The rows are grouped in 4 ways, from coarse to fine. Each group lies inside one group of the grouping before and may be the whole of it. The rows also spread widely along 11 directions, which tell nothing about the answers.
Known rows, each followed by its group in each grouping:
[  7 -18  16  44  12 -17  47  -1 -38 -25 -20  -9 -18 -11  -6  -7 -27 -25
  14  16 -42  11 -10  -8 -11  14  18  -5  -4  -4  15  -4   9  -5  10 -25
 -13  -2  12 -18  -5 -24   3   9  -6 -11] : z_824 vog Lal z_61
[  4  14 -19  -7 -17   4  25   2 -23  -7 -34 -30  20 -12  12 -19  -4 -16
  16 -12  -7  17  10  17   7  13  27  41 -21 -19  10   3  44  12  24 -35
  33 -13   9  -4  12 -19  -3 -19 -28 -31] : z_824 noz naz z_912
[  4  13   0   9   5  17  27   2 -17 -24  -3  -2  24  -5 -14  -1 -33 -35
  19   4 -28  -8  10  17 -13   8   6  12 -16  13  10  -7  28  -5  16 -20
  -5 -24   3   2  -2  -5  23  14  25  11] : z_93 vuza Sud z_147
[ 15  18  11 -14  11 -20  17  24 -21 -14 -47  18 -33  12   9  24   3   9
 -22  24 -31   9  -1 -47  13  -1  16 -23 -32 -37 -19  12 -22  14 -31  -3
 -33  43 -13  10  15   2  -4  16  -7   7] : z_824 zuv Tav z_614
[  7  13 -26 -28   2  27 -19 -10  15   4 -34  13  43  25 -12  22 -23   5
  -9  13  30 -60  17  -7  26  -1   4 -28  -2 -19  -9  28   1 -21  26   2
  -4  13 -42  66  13  11 -18 -34  18 -17] : z_93 kis Kula z_366
[ -5 -14  40  23 -16 -10  22   9 -17 -15 -21   6 -47  10   2  -4 -18  29
  29  19   9 -31  -3 -20  -2 -31  19 -21   0 -33  13  32 -23  -9  -3 -15
 -15  80  -1   1  13  54  20  35  38 -27] : z_824 zuv Tav z_519
[ 13   5  -5  11 -10 -10   0   8 -18 -37 -19  39 -23  18  -5  18   4   0
   8   9   9 -11  19  15  10  11  32 -29 -46 -52 -57 -11  34  -2 -14 -19
 -38 -13  -3 -15   1  37  -5   7  27  -2] : z_78 narev malod z_897
[ 10  -1  24 -35  -9   9  21  13 -14   8 -31   5  -2   5   5  13 -12  14
 -18  21  -1  15  12 -41  28  -8 -21   6  18  20  30  24   0  15  -1  -2
  15  47 -18  29  12  -5  19  14  20 -16] : z_93 kis Kula z_354
[ -9  40  10 -27 -18  24  11  34   6   9 -14   2  12  -4  -8  14 -18  17
   1  11 -15 -14   2   4   1 -18   6  49  -7   5  30  -6 -15  16   4   5
   8  43 -13  18  28   8   4  15  17  10] : z_824 bik nam z_726
[ -2  -5  11   8   4   8 -15 -16 -17 -23  19  32 -10  19  -4  20  -5   8
   6 -17  20 -20  -2  73  17   3  21  10  12   3 -20 -32  13   9  13   0
  11 -33   1 -17  -1  12   0   6  25  -5] : z_78 Zek pofar z_716
[ 25   6  46 -10  -6 -15 -11  -2  -3  16 -28 -13  18  15 -16  19 -29  15
  42   4   5 -10  -8  -7   4 -14   2  35  44  34  67  34  -2  22  27   2
  42  30 -15  42  -3 -15   7  36   7 -36] : z_824 noz naz z_755
[-12   1  15 -13  14   5 -14 -15 -14 -10  -5  32 -14  37   1  25 -16  12
 -13   7  -6 -29 -27  13  33 -12   6 -10  21  15  -7 -21 -28   4   0   3
 -13  20 -24  18  23 -30 -12  13   4 -10] : z_495 logun misit z_248
[ 20 -40  21  -5 -21  -8  36  30 -15   9 -11  39 -45 -11  -6  22 -13  31
 -25  48  -2   6  19 -19   9  13 -13 -19  20 -10 -18   0   6   4 -33 -16
 -12  43  -9 -30   4  26  -6  -1  28 -15] : z_495 logun misit z_318
[ 14  21  27 -38 -13   9  18  15 -24 -16 -19  18 -25  12  22  -8  17  27
 -26  -3  22  14  13 -16  30 -24 -10   0  -6 -27 -13  22  -9  25 -27   0
  18  39   6   0  15  45  35   8  22 -13] : z_824 vog gavaf z_804
[ -1 -20  -4   5  -2   2  17 -17 -29 -22 -20  -2  -7  11  12 -10  -3  -9
   6   0  13   6   6   6  27  11  14  -2   5 -10  -3   4  37  -3  18 -28
  16 -15  -3   2   2  -5  10 -13   0 -37] : z_93 vuza Bugep z_705
[ 32 -11   0   6  15   0  -3 -16  -3 -11 -13  20 -26  13  -5   8  10  20
 -26  -2  22 -34   7  14   3 -14 -10 -26  -2 -32 -29  17 -17  -4   3  13
  10   3   3   1 -19  48   1 -11   9 -26] : z_93 bar Sezir z_448
[ 22 -15  34 -29   2  -7  13 -10 -42 -22 -12  39 -42  24  17   6   8  19
 -19   5  24  16   4 -16  34 -10 -12 -41  16 -19 -28  16   2  10 -30  -6
   5  17   2  -3   1  24  30  13  33 -19] : z_495 rituf Deru z_217
[ -1   5 -41 -24  25  53  20 -11  -4   4 -16 -10  52  -5 -10  -7 -28 -18
 -29  -6   2 -36  -5  26  10  20  -8  -6  13   8  11 -14 -13 -19  48  -6
  18 -29 -11  27  19 -17 -22 -56  -6   6] : z_78 Zek Mobel z_148
[ 30   4   3   9  43  11 -11 -28  -4  -2   0   8   1   9 -18  11  -7  12
 -30 -15  -2 -26 -20  39  -9  -9 -17  11  28  17  23 -14 -50  14  21  26
  38 -25  11  15 -17   8  -4 -12  -2   4] : z_824 bik sep z_722
[-22   5 -18 -21  12  31  -1 -21 -21 -19  10  22  -8  16  23   5   6   5
 -35 -23  17 -18  -7  59  47  -5   1   9   3  -2 -34 -39   2   5  12   4
  13 -26  -5  -8  14 -10   3 -35  -4 -15] : z_93 bar Sezir z_947
[ 26 -31  13  17  -4 -16  14 -24 -35 -18 -16  -7 -12   3   2  -9   1  -8
  20 -17  13  33   4  25  10  17  14  16  14   3  17  -2  44  14  27 -27
  41 -36  19 -18 -20  -9   9  -2  -7 -44] : z_78 narev malod z_208
[ 14  -4   6   1  -9   1   0   7   2   7 -21   5  35   4 -29  31 -35 -10
  34  12 -11 -13   9  13  -7  16  21  20   6  15  23   0  31   3  28 -12
   4 -11 -17  18  -2 -11 -18   9  11  -6] : z_78 Fud muvu z_683
[ -2 -20  33  11  20  -1   7   0 -12 -13   4  52 -44  23 -17  40 -30  17
 -24  31 -27 -40 -25   2   7  -9  -6 -39  22   9 -13 -24 -53 -10 -19  13
 -43  31 -18   3  11  -1  -7  27  37  13] : z_495 rituf lis z_881
[  6  21  23 -29 -14  -7  -6   5 -35 -35 -28  24  10  31   7  16 -17 -13
  43  13  23  -4  25 -15  39  11  30 -32 -13 -21 -18  27  50   1 -16 -20
 -27   7 -32  35   8   6  21  18  41  -7] : z_824 bik nam z_412
[ 34  42  13 -39  28  14   7  -3 -21  -9 -10   7  14   4  -6   3   1 -13
 -29 -18 -15  23   5   5  -1  -8 -30  16   1  23  10   0  -8  27 -11   8
  34 -24  14  17  -4  -8  29  18   7  25] : z_495 belov Pufi z_424
[  1   2  31 -19  13  -1  -1  -9 -37 -32   6  36 -15  21  10  29 -11 -10
 -12   2 -16  26   0  17  46  10  -8  -6  14  37 -10 -25  18  22 -16  -1
  -7 -24  -9   5  -4 -31  28  24  32   9] : z_93 kis kenin z_347
[ 14 -13  30 -12   0 -14 -14   4  -8   4 -29  25   7  29 -16  43 -32   4
  25  26  -1 -17  -2 -18  23  12   9 -18  27  19  14  15   9   3   7  -1
 -19  20 -36  38   5 -19 -14  23  22  -8] : z_78 Fud pur z_169
[  3  12   3 -38  -9  14  35  29 -12  13 -51 -11  26   0   3   2 -25  -4
  -3  18 -17  11  -3 -49  20   4  -4  11   5  11  41  11   0   7  16 -18
   5  41 -24  36  32 -28  -6   3  -6 -12] : z_78 narev fivu z_987
[  9  46 -16 -11  30   6  -5   0 -12 -30 -19  17  30  18 -13  23 -12 -37
 -10  -2 -44  -1   0  12   5  15  14   4 -41   3 -19 -24  19  15  -3  -1
 -22 -51  -9  23   0 -34   0  13  -3  37] : z_93 vuza Bugep z_344
[ -3  24  11 -16 -18  -2  19  17 -36 -38 -24  17 -11   9  15   5  -9 -10
  18   7   0   8  23  -6  21   5  29 -18 -40 -40 -30  10  35   6 -25 -26
 -25  15  -7  -4  14  21  27  14  28   6] : z_824 zuv Tav z_614
[  9 -10 -30  15  15  12  19 -30 -14 -13 -28 -28   5   2   8 -24   5 -13
 -13 -17   2  -9  -8  12   1   0  13  12  -9 -24   3   6   8 -10  42 -21
  34 -18  13   3  -1  -3  -2 -31 -31 -42] : z_93 vuza Sud z_147
[  0  48 -26 -34  -7  25 -27  -3  15  -6  -9  12  32  17  -1  22   9   2
 -11 -25  15 -17  11  46  17  -6  20  49 -29 -16 -23 -17  28  21  12   3
  25 -28 -10  18  12   8   0 -15  -5  -5] : z_93 vuza Sud z_147
[ 23 -15 -21  19  11   2  17 -12  -8   1  -9  -1   9 -13 -22   7 -17 -15
 -15   5 -26  -2   0  34 -20  24   8  21   3   3   2 -22  14   1  22 -18
  22 -37  11 -18 -11 -22 -27 -24 -22 -11] : z_495 logun misit z_248
[-31  16  12  32 -14   9  20  12   0 -20  -2  -8 -18   4  -4  -1 -17  -2
  24   2 -38 -22 -18  22 -17 -31  33  47 -30  -5  17 -20  -7   0  20 -16
 -13  40   7 -12  24   4  13  47   8 -11] : z_93 vuza Sud z_147
[ 32 -12 -13 -45  19  26  29 -16 -29   0 -26   7  47  -1 -12   5 -36 -30
 -20  11   9  -2  19 -16  22  35 -27 -40  37  18  10  17  22 -15  14 -16
  21 -39 -20  38  -4 -28   2 -46  16  -1] : z_495 rituf lis z_881
[ 22 -38  -6 -34  -1  13  11  -7 -13  17 -39  10  -7  13  11   5  -2  26
 -30  15  48 -14  12 -25  37   9 -16 -38  39 -17  -5  34  -3  -7  13  -7
  22  28 -21  25   8  22 -13 -45   8 -39] : z_78 Fud pur z_169
[ 14  15   0   5 -21   8  29  11   4  20 -13 -25  14 -29 -22  -2  -9   0
   6 -11 -37  26  -2  25 -35 -10  10  88 -10   9  45 -12  15  24  28 -16
  59   2  27 -18   2 -11  -3  11 -22 -16] : z_495 rituf Deru z_217
[  1  19 -17   0   3  14  26  -5 -30 -29 -26 -14  12   2  10 -19  -5 -35
   3 -17 -23  11   0  15   0   3  22   8 -36 -18  -5  -5  21   1  21 -25
   4 -18  18  -4   9  -7  10   2  -7   8] : z_78 Fud pur z_169
[ 23 -37  14  10  22 -30  15  -7 -29 -13 -35  20 -52  20  12  18  11  12
 -30  27 -14  19  -9 -36  26  14  -1 -34   8 -15 -18   5  -4   9 -16  -9
 -14   9  -7  -2  -9 -13  -6   6 -15 -27] : z_93 vuza Bugep z_344
[  4  11 -10 -27  -9   3  12  -1 -24 -19 -19   3  12   7  15   9   4 -18
   0  -7   0  33  17  12  32  22  16  27 -14  -3 -16  -9  61  18   2 -27
  16 -33  -6  -2   4 -24  13 -10  -9 -18] : z_93 vuza Sud z_147
[  7   1  -3 -21  23  33  21 -31 -53 -41  -7   1  33  15  11 -28 -28 -31
  10 -14  32 -14  11  17  32  11  -9 -44  20   6   5  14  20 -15  18 -18
  17 -38  -4  30  -2   1  38 -29  37   0] : z_824 bik sep z_722
[ -9 -31   8   4  21  -6  22  -3 -32 -12 -25  20 -45  19  18  19  -5   5
 -34  22 -29   4 -28 -18  32   9   6 -29  10  -2 -15 -23 -31  -1  -3  -9
 -33  24 -10  -5  20 -33 -19   2 -12  -6] : z_78 Fud pur z_169
[ 42  43  12 -40  16   5 -18   4  -6  -3   0  31  35  10 -30  40 -16 -14
  -7  -5  -6   6  24  25  -2  14 -17  13   2  29  -7  -7  26  25 -17  11
  17 -52  -8  24 -14  -8  12  15  25  31] : z_495 belov Pufi z_424
[-18  30   8 -43 -25  37  23   5 -35 -30 -10  -1  16   6  24 -25 -13  -2
  21 -19  41  -2  25  15  35 -20  10   2 -11 -20   2  23  29   4  -1 -23
  23  24   0  12  27  35  53  -3  43  -7] : z_824 zuv Tav z_614

New rows, each followed by its group in each grouping:
[ 46  16  -4 -26  24   4  28  18 -10   4 -27  26   7  -8 -24  26 -15  -8
 -45  26 -44   8  10 -29 -15  16 -23 -21 -15  -5 -15  -1 -14   8 -23   6
 -12 -12  -3   8  -3  -3 -10  -7   8  33] : z_495 rituf Deru z_217
[  2  13 -11   2 -11  20  18  16 -11 -13   3  11  23 -18 -20  12 -29 -16
  13  11 -11  -9  25  46  -8  27  20  23 -15  -3  -6 -23  38   1   7 -19
   1 -33  -2 -11  -2  10  -4 -20  28  15] : z_824 bik nam z_412
[ -3 -36  24  15 -35 -17  14  20   6  19 -17   7 -41 -11  -3  30  -4  38
  -4  29 -14  18   0   0  14   3  11  51  19   8  23 -10  12  18   7 -16
  18  50  -9 -16   4  -5 -17  13  -4 -49] : z_93 kis kenin z_347
[ 56 -10  -3  14   1 -27  -6  -8  -4 -10 -45  12 -28  14 -10   5  25  21
  -8  -1  25  -4  14 -12  -9  -1  12 -19 -22 -59 -25  31   9   8   4  -6
  15   2  11   0 -21  56 -11  -3  -4 -33] : z_78 narev malod z_897
[ 37  13 -12  -1  21 -15  31   9 -31 -22 -42   0 -11  -6   3  -1   8 -15
 -26  10 -32  27   6 -27  -6  19   7 -11 -34 -34 -14   5   5  13 -16 -14
  -5 -13  10  -2  -9  -2  -3  -6 -21   9] : z_824 bik sep z_722
[-49 -10  -7  15   0  30  38  -1 -30 -27  11   0 -40  -2  28 -22   2   3
 -29  -7 -20   7 -23  41  23 -15   9  31 -10  -4  -8 -52  -9   6  12 -20
   3  13  21 -38  31 -11  15  -2  -4 -12] : z_93 vuza Bugep z_344
[ 31  28  -2 -27   9  -5 -32 -14   7  -2 -17  18   0  24   1  32  24  15
 -23 -21  12   6   4  23  17  -6   7  36  -8  -9 -17  -3  13  35  -2  14
  34 -26  -4  14 -10   7   1   1 -14 -16] : z_93 vuza Sud z_147
[-18 -21  20  25  -8  23  53   1 -31 -18  -4 -18 -22 -16   4 -34 -33   1
  19   6   1 -22  -4   8  -8 -21   5  -6  10  -9  31  11 -16 -19  23 -27
   9  47  19 -13  18  34  32   5  35 -18] : z_824 zuv Tav z_519
[ 24  -6   7  15 -11 -13  28   7 -28 -25  -7  12 -35 -11  -2  -6   6  -5
  -2   6  -4  19  23  15 -16   8   9   0 -26 -32 -31   0  36   3 -18 -29
   4 -10  25 -38 -11  34  16  11  15 -11] : z_495 belov Pufi z_424
[ 12 -26   8 -15   4  -5   0  -7 -16   3  -7  24   1  11  -5  36 -13   4
 -11  18   3  16   9  12  36  32  -5  10  37  31   3 -17  36  16   2  -9
  15 -34 -23   7  -8 -31  -9 -18   5 -22] : z_93 vuza Bugep z_705
[ -5 -54  40  -1   0 -17   4 -15 -34  -4 -11  29 -64  29  24  22   3  34
 -15  14  16  12 -20  -1  49  -2   1 -20  49   9  -4  -8 -14  11  -4  -6
   0  36 -10 -10   8  -9  -2  12   7 -39] : z_78 Fud pur z_169
[  5  43  -5 -35 -16  21 -25   0   2  -9   9  24  24  12 -11  20   1   4
   3 -24  28  -9  23  62  11  -4  11  39 -15  -5 -26 -16  39  19  -1  -3
  31 -32  -1   7   6  18  10  -2  19   0] : z_495 belov Pufi z_424
[ 32  -3  24 -20   8  -3  -7  -5   8  21 -18   2   8  10 -14  28 -10  19
  -6   4   3   5   0  -7   8  -5 -18  36  40  35  42  14  -3  26  16  11
  44   7 -12  28 -10  -7   6  12   1 -26] : z_93 vuza Sud z_147
[  8   3  -7 -12   4  -9  25  10 -19  -9 -46   3 -15   8  13  15  -1  -7
 -27  22 -31  20   3 -40  23  10   9  -8 -24 -17  -9   4   7   7  -7 -16
 -18  23 -15  16  11 -27  -7   3 -16 -12] : z_93 kis Kula z_366
[-10 -12  -3  24 -17 -12  -3  -5  -6 -17 -28   8 -33  20   7   4   4  27
  16  10  20 -37  -6  10  14  -8  45  -3 -19 -57 -20   6   0 -10  10 -17
 -12  44 -12   3  16  30 -20  -4  -6 -44] : z_824 bik sep z_722
[ 15  41  -9 -33 -20  30  18  13 -19 -18  -8  -2  31 -12   2 -17  -1  -6
   8 -19  22  14  35  30   3  -1   3  34 -23 -18   2   9  43  19  -1 -14
  41 -18  14   2   1  39  35 -10  27   7] : z_824 bik sep z_722
[  3  15 -11 -30  -7  24  23  30  -5   6 -10  22  -6 -10   1  20  -1   9
 -43   9 -19  13  10  17   8   8  -7  22 -15  -5 -19 -28  -2  21 -15  -1
   0   2   4 -18  15  12  -6 -12  11  26] : z_78 Fud pur z_169
[ -6 -26  34  30   4 -15  26  13 -21 -11  -5  23 -37   4  -9  25 -27   4
   3  25 -45   3 -25   5  -1   6  10   7  10  23  16 -38 -17  10   2 -11
 -26  20  -3 -21   8 -21  -9  36  12   0] : z_78 narev fivu z_987
[ 40 -14   1 -17 -11 -10   8  34  19  36 -40  22 -14  -8 -20  42  -1  33
 -36  37 -10   1  16 -27  -6  16  -9   9   5 -16  -3  11 -10  16 -11   6
   2  32 -15   4  -1  23 -37 -11  -2  -4] : z_78 Fud pur z_169
[ 17  25   1 -38  11  -9 -20  -3 -17  -2 -31  19   7  29   9  37  11  -5
 -19 -12 -15  29  -5   6  35  14  13  21  -5   8 -11 -15  16  35  -4   3
  10 -24 -13  19   3 -42 -13   7 -24   6] : z_78 Fud pur z_169
[ 17   9  17 -19  -4 -20 -24 -15 -16 -14 -39  15   2  41   8  21   3  14
  15  -1  27 -13   2 -14  43  -1  27 -11   4 -26 -11  29  14   9   4  -6
   6  15 -28  40   8  -4  -8  -1 -10 -43] : z_824 vog gavaf z_804
[ 16 -13  13  18  -8 -21  20   8 -16  -8 -37  -1 -41   4   6   0   7  24
   2  17  -3   1  -3 -23   0  -7  20   2 -10 -40   5  17  -8   7  -3 -14
   2  47   2  -3   3  25  -6  11 -10 -34] : z_824 bik sep z_722
[  8 -28  18  -1 -17   2  33  -4 -22 -10 -29 -13 -28   5  19 -24   0  15
   9   8  29   2   9 -30  16 -17  -2  -7  15 -20  17  41  13  -6  13 -26
  24  51   2   3   6  36  31   6  14 -56] : z_93 vuza Sud z_147
[ 27  -1  -4   9  20  16  13 -16 -16 -17  -9   8 -17   5  -5 -15   8   7
 -28 -20  11  -9  -2  27  -7 -14 -12  -4  -3 -16  -4  -5 -20   6  17   1
  27 -15  27 -12  -8  41  10  -8  13  -5] : z_78 narev malod z_897
[ 12  -4  -6 -13 -41 -12  21  44  -2   4 -46  12   0  -6  -6  23  -8  10
  17  38   5  -2  33 -27   9  25  36   0 -27 -47 -21  19  49  -3  -5 -31
 -22  36 -29   2  21  18 -27   0   6 -23] : z_78 Zek pofar z_716
[ 27 -23  13 -23 -11 -17  18  22 -10  26 -20  28 -23  -8  -5  40  -2  25
 -34  32 -21  39   8 -11  18  25  -9  28  29  19   3 -17  14  32 -24  -8
  18  10 -11 -19   0 -28 -23  -7 -16 -17] : z_495 logun misit z_318
[-13  -7  26   4 -40   2  19  27  -1  -1 -15  18 -17   6 -10  10 -32  22
  31  34  -1 -32   6 -11   2 -20  19   3   1 -12  10  13   4  -9  -2 -19
 -19  77 -20   3  30  23   1  34  33 -24] : z_495 logun misit z_318
[ 36  31  11 -13  13 -13 -32 -13   5   4 -26   5  11  20 -16  32   3  17
   1 -19   5  -9  -2  20   0 -11  14  31  -2  -7  14  15 -10  30   9  16
  38  -7  -2  27 -13   9  -5   8 -13  -9] : z_824 zuv Tav z_614
[ 11 -45  44  20   5 -21  33  -3 -39  -7 -22  -2 -30   1  -3   6 -31   2
  23  32 -14  15  -6 -27  13  14   1 -14  44  25  43  14   2  -1  10 -21
   1  28 -10   6  -6 -20   5  15  14 -33] : z_824 bik nam z_412
[ 17  14  -4  -7  -2  -8   8  11 -14 -29 -30  29 -37  17  13   8  19  10
 -23  10   2 -14  16 -14  15 -12  13 -31 -48 -62 -60  14   6  -1 -26  -1
 -31  22  -5  -6   0  45   7   7   8  -8] : z_93 bar Sezir z_947
[ 18  10  35   4  46  -9   2 -15 -42 -42  11  42 -46  25   7  18   4   2
 -30  -5 -26   9 -21  20  14  -8 -12 -22   4  13 -18 -31 -39  26 -32  19
 -15 -19  14 -10 -13   1  26  32  23  33] : z_824 bik sep z_722
[ 24  44 -11 -19  -7  20   6   0 -12 -23 -22  -9  32   1  -4 -19   6 -16
  15 -30  18  -5  23  29 -10 -10  18  22 -34 -30  -1  20  32   9  20 -11
  36 -23  16   8   1  36  22   9  14   2] : z_78 Zek pofar z_716
[ 15  28  19 -13 -27   1  18  24 -19 -27 -28   7   0   4   1 -10  -9   3
  34  10  15  -5  29 -19   1 -13  16  -4 -30 -39   0  37  30   4 -15 -19
  -5  38  -4  15   7  54  34  30  41  -5] : z_824 bik sep z_722
[ -1  16  12  -2   6  27  -9 -16 -15 -32  23  23 -13  16   0  -2   3   9
  -6 -32  22 -22  -5  72   7 -21   6  11  -1  -4 -18 -25 -10  11  11   8
  20 -20  18 -18   1  43  25  15  34   8] : z_78 Zek Mobel z_148
[ 32 -16 -19  12  42  -3   0 -47 -19 -15 -36 -15  -5  21   8 -11  13  -7
 -28 -18  11 -14 -18  -2   8   0   1 -18   9 -19  -3  18 -13  -6  35  -4
  32 -25   7  20 -16  -6  -5 -28 -36 -43] : z_93 vuza Sud z_147
[ -4 -17  12  -6  18  21  29 -30 -44 -29 -11   6 -15  18  14 -25 -15  -6
  -6  -8  11 -13 -16  -2  22 -18  -5 -40  16  -7   0  10 -16 -16  15 -15
   9  15   7   9  15   1  27  -3  19 -22] : z_495 rituf Deru z_217
[ 16  16  19 -21 -42  -7 -32  14  14  -2 -12  30   5  21 -14  32   2  28
  31   4  45 -12  35  22  17  -7  20  29  -8 -21 -15  22  58  24  -9  -3
  21   9 -20  16  -6  49  14  23  37 -27] : z_93 vuza Bugep z_344
[ 36 -16  -7  18  38   4   0 -31 -26 -25  -8  17 -14  10 -11   1  -5   0
 -25   2  14 -35  -1  24  -3  11  -5 -44  11 -22 -21   6 -25 -10  10   7
   6 -33   8   5 -24  32  -2 -32  17  -4] : z_824 bik nam z_726
[ 46 -18  21  -2  -5 -44  -2  19   4  14 -28  30 -50   5  -4  53  23  34
 -31  26 -18  35  11 -20   4  16   1  26  -1 -14 -18  -1  16  39 -32   2
   8  10  -6 -19 -21  10 -16  17 -16 -26] : z_93 vuza Sud z_147
[ 26   5   6  -8  13   1 -11  14  14  18  -7  35  -1   0 -30  55 -19  26
 -28  20 -11 -25   7  22  -6  13  -5  10  10   5  -5 -15 -24  17 -11  21
   2  -4 -15   6  -6  16 -24 -16  15  16] : z_824 zuv Tav z_614
[ 29 -17  20  16  35   7  21 -19 -24  -8  13  11  -6  -6 -18   9 -18  -2
 -32  -1 -23   5  -9  37  -6  11 -25   9  38  36  17 -24 -27  16  10   8
  31 -42  20 -16 -22  -7   6 -16   9   5] : z_824 vog gavaf z_804
[ 15  14   1  -5   2  13  26  15 -13 -21 -11  11  14  -4 -12   7 -24 -22
   4  15 -20  -5  21  -1  -8  10  -1  -3 -20  -2  -7   2  27  -1  -3 -15
 -13 -12  -4   3  -1  14  21  10  32  13] : z_93 vuza Sud z_147
[  5  41 -29 -19   7  12 -10  -4 -12 -28 -29  10  16  21   8   4  13 -14
  -9 -21   5 -18   4  25  15   1  37  -1 -46 -46 -39  -6  15   4  12  -7
  -3 -21  -5  13  18   6 -12  -6 -12   4] : z_78 Zek pofar z_716
[ 30   7 -30  21  -8   0  19  24  21   8 -33  -4  16 -23 -34  13 -10  -7
  -7  24 -29 -13  23   0 -37  20  14  24 -38 -34  -6   5  25   1  12 -15
   2 -11   2  -2 -10  24 -25 -14  -9  -2] : z_93 vuza Bugep z_344
[ 44  17  10 -36 -20  -4  19  30  -8   6 -61  -5  44   1 -17  12 -23 -16
  34  21   2  12  38 -57  -4  14   7  -6 -16 -13  21  56  50   6   5 -21
   5  18 -21  40  -2  13   7  17  18  -6] : z_78 Fud muvu z_683
[ 35  16  13 -24  21   8 -12   7  22  22 -30  17   9  16 -26  39 -13  25
 -39  22 -11 -33   0 -30  -1 -19 -28  -3  14  17  25  22 -50  11   4  34
  10  37 -25  53   0  12 -10  12  15   6] : z_93 kis Kula z_354
[ -9 -10  -5   4  -4   6  27   6 -21 -12 -38  -6  -7   6   8  -9 -16   4
   8  21   1 -21  -5 -24  16   1  20 -17  -4 -29   9  13  -5 -16  13 -23
 -13  42 -17  21  24   0  -9 -11  -3 -27] : z_824 bik sep z_722
[-26   4  24  -6 -23   7  17  21 -14  -1   4  14 -18  -5   2  24 -22  17
  11  11 -14   5  -1  29  18  -2  19  42   5  12  11 -29   9  19  -5 -14
   2  25  -5 -17  22  -4   6  12  19  -3] : z_824 zuv Tav z_519
